All groups share one centre, and each spreads out both ways along 10 directions, with some noise.
In the rows, zero is written as 128.
Some rows, each with its group after it:
[124 136 115 171 105 170 120 98 97 145 107 63 188 99 127 145 157 152 80 138 127 72 120]	q_646
[148 134 116 116 85 83 100 121 112 78 132 176 89 155 119 120 113 120 142 104 129 177 126]	q_189
[105 138 119 103 137 178 130 159 94 111 139 148 104 149 101 124 105 118 76 87 178 145 109]	q_342
[171 151 68 112 87 144 106 95 96 125 163 97 163 157 169 158 141 94 157 161 138 108 196]	q_365
[107 143 144 133 156 86 96 125 134 105 81 134 112 88 174 111 105 112 185 123 106 141 113]	q_100
[113 145 75 102 134 160 106 160 45 104 135 117 130 94 154 106 124 112 132 112 161 140 123]	q_342
[106 148 104 154 121 109 92 90 148 142 142 126 91 116 134 114 127 87 138 132 138 123 132]	q_25
[123 115 174 136 78 126 81 117 104 103 127 163 151 133 146 105 157 155 173 114 134 105 131]	q_189
[150 125 133 101 146 119 128 121 142 145 134 107 157 120 160 124 125 139 190 183 92 112 161]	q_365
[143 178 117 104 119 117 85 114 62 66 91 104 136 139 187 161 112 117 147 127 93 133 149]	q_25
[120 148 132 139 91 128 124 109 140 148 99 141 124 139 72 159 130 190 150 147 89 112 70]	q_189
[99 183 107 129 137 162 73 102 114 137 132 102 103 139 174 159 129 107 147 138 118 71 178]	q_189
[127 168 123 130 132 116 91 104 142 138 130 115 98 118 164 134 113 110 212 156 83 119 116]	q_342
[125 156 107 99 166 151 150 138 187 164 181 138 80 169 136 153 101 57 174 141 151 133 152]	q_25
[109 140 175 104 146 145 123 123 173 133 111 154 117 149 142 154 103 112 163 136 151 112 135]	q_365
[135 145 133 141 138 122 117 106 133 137 150 100 126 127 167 111 131 99 157 147 117 122 136]	q_646
[104 180 100 114 141 177 157 138 132 139 95 130 90 159 89 210 94 124 83 99 161 133 88]	q_100
[95 141 115 85 167 167 145 178 114 124 107 143 113 122 106 136 87 119 101 109 164 144 105]	q_342
[117 134 114 111 148 148 114 137 91 107 106 111 152 95 161 125 113 111 120 132 151 130 140]	q_342
[130 156 61 109 110 117 134 146 123 119 130 160 86 156 85 154 111 143 149 122 109 145 121]	q_100
[75 166 133 156 161 138 122 122 137 149 85 107 97 88 131 151 115 124 112 121 136 122 71]	q_189
[122 121 202 137 150 181 136 112 121 134 109 100 164 111 149 118 129 126 83 128 184 116 99]	q_646
[152 101 164 126 138 167 152 107 135 172 198 89 174 143 137 104 178 118 87 177 166 114 139]	q_100
[104 95 148 130 121 112 108 145 122 107 101 160 137 88 137 91 132 144 133 115 143 125 134]	q_25
[111 118 134 134 142 117 114 135 113 125 93 110 158 79 143 111 130 146 128 140 117 109 124]	q_189
[137 136 153 92 167 130 111 114 140 107 114 113 132 135 173 127 90 98 142 146 126 124 180]	q_365
[137 131 94 137 89 136 134 93 108 111 117 117 135 142 79 146 117 137 26 101 148 149 113]	q_365
[117 128 103 98 154 126 145 160 124 130 87 121 134 101 107 150 110 172 146 155 89 127 113]	q_365
[117 144 106 114 104 184 102 136 59 114 121 114 171 117 155 141 152 133 130 128 164 95 135]	q_342
[150 127 144 136 114 90 127 100 169 146 129 119 121 135 92 109 112 171 160 169 64 133 105]	q_189
[165 121 100 132 173 132 161 120 124 145 172 57 162 99 176 100 140 65 124 153 143 152 140]	q_25
[142 108 125 150 125 134 147 164 103 94 151 153 122 134 107 85 107 116 126 57 133 158 103]	q_100
[157 150 65 134 73 133 113 92 92 132 147 103 140 153 104 154 149 147 116 148 97 109 142]	q_25
[132 140 85 119 127 117 157 148 144 155 150 135 98 135 103 144 129 123 170 143 106 146 94]	q_365
[123 145 107 177 100 133 95 107 95 148 139 99 155 100 170 130 178 128 177 142 120 90 127]	q_646
[144 144 133 107 109 151 109 97 121 108 114 110 162 152 134 148 109 124 94 140 138 111 175]	q_365
[157 183 138 164 100 130 78 54 129 129 146 88 104 165 140 141 118 119 125 148 83 112 124]	q_25
[159 132 81 117 149 111 144 127 138 135 152 96 133 126 137 120 120 108 141 150 96 137 162]	q_646
[112 131 111 147 135 114 191 139 176 180 93 145 120 111 116 199 152 122 143 136 144 137 78]	q_342
[122 114 142 99 152 63 114 129 175 127 117 153 75 126 111 96 96 132 157 162 87 161 128]	q_100
[134 156 106 137 155 134 147 113 134 141 138 94 104 128 120 139 107 101 88 128 129 158 100]	q_189
[115 160 149 86 139 159 87 134 139 109 150 156 72 183 95 110 74 145 140 121 108 122 133]	q_342
[141 155 132 72 119 136 132 124 128 119 107 136 124 157 124 172 96 138 147 167 128 142 121]	q_646
[101 136 160 110 169 151 167 182 178 163 131 175 92 143 102 148 111 135 183 117 140 131 78]	q_100
[123 112 141 84 141 133 135 169 140 130 104 164 136 134 123 140 125 168 188 147 121 115 143]	q_25
[154 179 76 111 132 147 147 125 120 144 165 106 101 166 136 169 124 71 147 149 134 159 111]	q_646
[135 192 139 124 128 158 104 77 149 152 134 86 118 174 144 188 109 123 154 164 100 87 132]	q_365
[161 108 105 115 138 180 196 194 126 127 170 149 154 159 100 135 108 129 149 78 144 137 116]	q_100
[148 132 133 147 123 82 99 84 101 100 98 89 153 82 179 101 122 104 139 139 114 164 108]	q_189
[120 125 92 107 142 103 137 136 158 121 122 136 99 117 103 118 95 106 111 132 133 159 151]	q_25
[124 144 154 101 156 132 125 119 134 137 93 109 138 108 167 146 113 120 167 161 137 135 101]	q_646
[114 160 140 119 175 172 137 149 97 129 122 90 120 120 128 139 109 138 78 121 120 128 99]	q_365
[103 163 111 99 121 176 114 134 117 136 114 145 126 159 133 192 124 139 146 133 144 80 155]	q_189
[144 86 157 107 134 83 126 133 170 122 167 162 102 149 105 63 118 138 141 143 97 156 152]	q_100
[156 125 104 141 110 124 119 112 103 125 181 110 138 137 133 94 153 107 111 126 134 147 133]	q_365
[136 162 113 134 120 115 131 128 63 102 90 110 121 117 128 152 131 163 123 118 88 163 47]	q_25
[128 175 158 125 97 164 101 109 92 113 112 132 121 178 123 183 133 171 145 128 112 94 110]	q_25
[139 133 134 141 162 133 148 128 153 154 153 100 122 121 137 121 128 102 131 143 132 145 99]	q_189
[140 81 201 154 157 99 137 113 175 140 149 118 123 102 139 54 126 119 126 129 120 159 103]	q_342
[153 130 103 118 166 126 168 128 140 132 135 80 130 121 112 124 92 105 66 139 131 165 115]	q_100
[109 128 144 139 99 99 92 103 128 132 93 133 117 116 94 131 136 187 102 154 102 119 105]	q_100
[134 109 152 113 138 178 127 146 101 119 178 125 145 139 125 83 129 125 110 118 159 119 136]	q_342
[154 142 172 134 82 103 72 77 119 79 126 147 108 167 142 113 109 129 136 118 113 140 134]	q_189
[91 140 139 120 135 87 81 134 124 97 73 161 92 99 151 119 97 125 166 112 106 132 139]	q_646
[130 127 169 99 106 107 114 125 135 125 129 174 100 147 108 114 120 162 177 152 120 153 81]	q_646
[151 138 151 108 115 130 105 95 99 113 128 102 161 127 163 122 124 124 138 162 138 135 125]	q_646
[126 135 181 136 148 173 120 92 179 164 154 101 139 153 131 127 119 115 123 152 145 87 152]	q_25
[135 131 154 141 132 101 93 102 150 139 113 106 136 105 147 108 124 147 172 161 74 101 136]	q_646
[141 114 109 110 125 180 176 155 99 139 146 107 169 133 96 141 144 156 59 126 161 124 121]	q_365
[130 152 137 104 155 121 118 112 148 96 50 106 131 122 130 163 49 147 118 132 92 124 146]	q_100
[144 140 138 137 156 140 111 107 118 140 150 64 148 101 167 87 120 111 151 155 110 126 122]	q_342
[138 146 98 131 123 134 132 128 118 134 173 129 101 140 136 121 139 98 158 127 134 142 120]	q_342

New rows. What belongs after each?
[168 171 54 90 136 163 102 124 67 103 194 77 121 154 130 97 97 105 130 146 102 142 160]	q_342
[152 141 117 118 109 123 135 93 158 125 126 123 126 161 107 155 97 108 98 138 143 138 146]	q_365
[128 174 117 156 146 116 133 93 145 154 116 90 119 111 173 174 140 80 162 146 135 125 105]	q_342
[141 203 156 127 99 167 89 78 102 112 99 100 120 185 136 200 111 163 122 142 93 86 118]	q_25
[144 165 116 136 162 177 153 102 161 195 176 60 130 158 106 160 123 121 117 171 100 97 123]	q_189
[121 158 135 146 65 91 56 84 82 77 101 154 119 124 162 125 140 124 168 115 123 129 113]	q_189
[141 115 164 148 109 123 135 141 59 102 106 120 164 101 133 106 159 194 126 117 104 143 61]	q_25
[121 129 94 132 138 158 116 165 70 133 167 112 144 84 158 88 162 109 173 122 150 130 98]	q_342
[120 168 173 149 83 111 81 84 130 107 113 160 93 153 134 143 128 132 177 115 125 137 76]	q_189
[105 138 225 150 121 107 75 94 146 112 86 156 118 115 164 111 124 139 181 123 130 124 90]	q_189
[139 138 141 103 129 143 108 79 125 131 130 87 133 156 134 141 124 117 60 176 142 116 168]	q_100
[105 167 85 98 115 138 106 140 99 103 116 161 92 147 112 150 107 122 127 108 140 140 130]	q_342
[116 113 111 115 97 114 109 151 129 133 135 173 112 146 76 119 138 193 156 140 82 104 146]	q_189
[134 160 168 97 148 136 129 144 147 135 120 147 112 160 155 163 117 154 224 157 93 120 103]	q_25
[116 163 113 108 140 114 119 139 118 130 118 153 93 116 177 152 133 91 222 155 144 148 94]	q_646
[118 143 101 97 162 146 138 150 168 170 144 122 103 147 98 149 110 148 163 170 90 94 155]	q_189
[88 136 162 90 146 114 105 157 129 94 71 177 94 116 150 143 92 135 164 113 137 131 127]	q_25
[134 131 123 106 154 134 105 149 101 116 157 111 128 116 152 80 117 125 166 146 117 133 137]	q_342
[122 174 92 81 105 146 121 131 103 106 128 168 83 178 121 179 109 107 139 123 162 155 110]	q_646
[122 113 70 169 74 102 102 107 90 127 135 126 142 87 108 95 163 135 113 124 136 132 115]	q_25
[195 111 135 116 119 84 141 93 144 108 158 96 130 143 112 90 95 122 103 153 89 179 140]	q_189
[143 110 120 139 117 124 150 128 129 146 144 130 144 129 119 130 157 133 131 136 138 134 121]	q_342
[116 145 97 140 163 124 130 125 163 168 156 91 89 121 106 124 116 135 131 161 73 112 136]	q_189
[175 121 123 95 123 127 170 123 148 134 118 109 174 142 113 155 107 148 143 176 118 147 119]	q_189
[106 127 138 116 154 160 123 149 134 153 133 121 134 121 147 130 133 122 150 141 133 97 155]	q_189
[144 144 169 149 89 149 103 111 87 106 160 139 128 171 127 125 160 166 139 114 114 116 102]	q_25
[131 173 139 126 172 175 108 108 102 125 144 72 118 148 172 137 109 90 94 125 130 126 131]	q_365
[130 122 63 153 138 108 144 105 148 145 152 90 115 98 100 100 111 76 66 126 159 162 128]	q_25
[169 118 127 110 128 69 126 110 159 107 134 125 112 136 125 96 93 127 157 155 72 167 138]	q_189
[138 108 150 142 130 82 161 101 190 148 86 118 145 113 125 153 124 137 118 155 104 139 132]	q_342
[141 112 166 116 156 125 137 150 94 99 110 117 147 108 154 110 120 135 122 119 127 151 112]	q_25
[130 125 84 71 143 116 133 154 140 137 108 127 147 125 122 149 113 156 181 169 90 109 177]	q_189
[139 123 85 100 147 134 164 153 93 127 109 96 144 105 87 138 109 164 70 137 108 143 104]	q_365
[163 89 169 126 159 132 135 141 121 77 104 100 179 95 151 68 70 120 111 84 114 146 149]	q_100
[113 151 166 131 169 83 115 94 162 113 50 93 119 88 160 137 76 110 117 142 111 149 123]	q_342
[163 140 121 134 153 113 136 113 103 121 131 69 148 109 166 117 122 123 144 159 89 151 111]	q_25
[122 152 163 114 104 153 78 97 125 108 104 128 127 157 101 138 101 182 117 136 96 86 140]	q_342
[99 172 162 142 129 143 73 98 139 131 115 122 96 139 131 142 113 139 137 125 109 85 129]	q_189
[122 127 162 142 143 140 111 137 114 137 150 120 122 123 142 92 152 135 157 132 112 124 101]	q_365
[145 117 173 108 169 170 157 140 105 122 115 77 186 109 174 133 129 120 104 142 159 123 132]	q_25
[163 120 129 149 96 114 134 118 89 126 147 100 161 124 113 110 161 184 135 150 78 130 85]	q_25
[132 138 141 137 133 143 81 88 122 113 153 96 123 146 140 101 117 119 75 122 110 104 184]	q_189
[94 139 89 159 142 120 139 161 127 149 143 144 89 101 130 127 146 104 175 102 141 138 85]	q_646
[141 133 200 133 133 124 104 120 109 91 129 133 118 159 144 101 117 144 116 107 107 144 107]	q_25
[94 139 127 104 164 93 115 134 152 114 97 156 62 117 129 129 90 99 117 129 135 171 125]	q_100
[112 143 89 94 169 152 181 158 139 157 116 120 113 121 119 172 121 104 104 147 172 154 104]	q_100
[145 120 174 145 105 140 122 105 114 111 145 125 142 132 133 102 140 116 92 106 168 147 99]	q_189
[105 119 112 133 148 135 136 129 114 133 93 106 150 68 150 122 127 99 91 127 175 128 118]	q_25
[148 105 156 144 152 91 166 100 188 135 115 117 122 129 94 127 108 117 62 128 118 165 110]	q_342
[169 166 98 98 113 163 150 107 121 134 165 99 128 188 115 170 121 108 100 154 138 144 125]	q_646
[140 102 135 135 162 127 129 114 136 135 149 85 162 87 174 82 122 77 106 149 151 136 165]	q_25
[120 129 98 78 137 133 133 166 121 130 110 146 129 124 111 134 109 155 172 148 114 125 135]	q_342
[128 179 152 117 131 184 104 119 122 162 164 109 129 176 156 168 154 142 209 166 99 69 132]	q_365
[112 124 141 145 125 148 156 125 172 163 141 149 124 125 134 152 139 79 148 120 203 135 89]	q_365
[120 136 89 116 145 119 168 145 138 146 97 129 126 100 125 170 125 115 124 135 139 152 108]	q_342
[115 118 140 130 108 161 145 137 116 146 135 144 150 143 116 141 167 142 118 117 166 109 109]	q_342
[112 193 128 118 134 191 96 91 137 158 142 90 112 177 139 176 120 127 121 157 111 55 166]	q_189
[124 97 179 155 144 166 109 113 120 137 157 92 165 110 129 77 144 143 72 131 137 88 150]	q_189
[147 153 186 96 147 137 95 108 131 94 133 134 104 184 160 140 101 123 163 132 99 125 151]	q_25
[125 121 126 100 130 197 159 168 131 169 167 131 157 155 117 156 161 144 150 145 164 82 136]	q_189
[164 167 122 111 156 138 155 129 101 121 160 100 112 177 154 152 123 110 144 133 103 163 98]	q_25
[142 152 112 138 90 137 108 78 129 110 141 130 114 162 134 138 119 70 72 103 178 142 148]	q_365
[185 144 111 119 100 123 139 115 99 104 173 116 119 191 91 125 125 159 91 125 80 161 114]	q_25
[106 155 124 139 191 165 131 120 169 183 154 73 95 129 109 132 108 120 87 149 91 94 140]	q_189
[156 126 136 125 106 141 135 102 142 159 132 102 179 143 134 163 155 165 170 187 103 85 149]	q_342
[121 142 102 148 129 87 122 83 133 158 132 84 105 96 116 116 152 131 79 184 107 156 94]	q_100
[110 78 167 136 132 99 112 148 149 133 119 152 118 101 82 58 126 180 122 127 91 124 114]	q_189
[116 169 109 134 142 160 137 120 137 162 137 95 106 136 120 160 125 121 122 143 127 113 101]	q_189
[177 140 87 143 99 93 144 89 108 112 130 87 134 121 103 122 118 120 93 136 108 176 86]	q_189
[127 123 158 120 69 119 74 95 163 122 96 172 163 133 155 150 138 123 212 158 149 83 173]	q_365
[131 115 103 99 143 98 148 155 110 110 96 130 147 85 165 119 123 105 166 141 148 164 116]	q_189
[165 127 121 84 110 126 140 118 122 127 138 128 140 162 111 142 114 152 139 172 117 151 126]	q_646
[122 127 217 146 116 162 95 106 130 112 139 143 132 152 132 117 137 130 114 104 169 111 117]	q_189
[147 129 99 142 98 144 99 100 89 122 115 81 196 102 153 136 152 153 123 156 105 79 177]	q_646
[155 94 146 124 103 148 135 126 116 105 113 115 188 132 89 111 105 187 78 127 102 115 137]	q_100
[110 159 155 100 153 171 100 148 96 122 113 116 132 125 165 151 128 148 172 140 112 91 130]	q_365
[141 134 153 156 122 88 107 87 161 145 135 101 135 117 169 117 147 126 197 168 86 119 125]	q_342
[164 147 159 148 143 153 169 89 179 178 161 82 146 167 153 176 141 95 123 158 136 112 136]	q_342
[147 142 138 132 137 71 131 95 136 95 81 123 102 102 155 117 79 89 123 120 132 208 73]	q_189
[125 135 115 134 114 112 107 125 103 99 108 135 118 111 148 126 136 108 110 106 146 139 137]	q_342
[157 165 113 121 134 190 133 118 119 180 209 85 146 165 138 131 147 126 201 177 111 99 119]	q_342
[100 123 82 137 163 156 160 160 114 164 124 92 136 82 99 133 137 142 69 142 132 114 121]	q_189
[115 131 176 113 152 169 124 149 113 130 108 112 146 126 121 125 130 187 119 143 109 88 107]	q_365
[103 134 116 120 135 122 122 124 105 100 46 115 153 78 164 161 112 117 107 126 156 133 136]	q_342
[118 128 114 195 136 120 145 116 137 166 145 103 115 88 109 109 157 129 121 115 107 118 71]	q_646
[173 124 132 141 110 81 117 80 148 113 150 127 134 154 178 138 139 75 132 139 116 136 204]	q_342
[147 111 168 127 151 139 149 134 131 142 149 107 150 124 143 103 139 140 146 150 119 126 109]	q_25
[160 95 115 109 151 147 181 148 143 158 154 84 174 129 95 111 126 151 85 158 119 128 138]	q_189
[108 154 158 164 129 131 139 98 164 155 107 134 118 142 161 191 152 91 143 122 164 113 104]	q_342
[119 154 175 149 117 138 81 112 110 103 132 147 104 150 151 123 130 119 135 103 138 124 118]	q_25
[123 132 161 133 166 141 143 117 180 180 127 91 128 129 94 134 110 163 135 170 85 102 100]	q_189
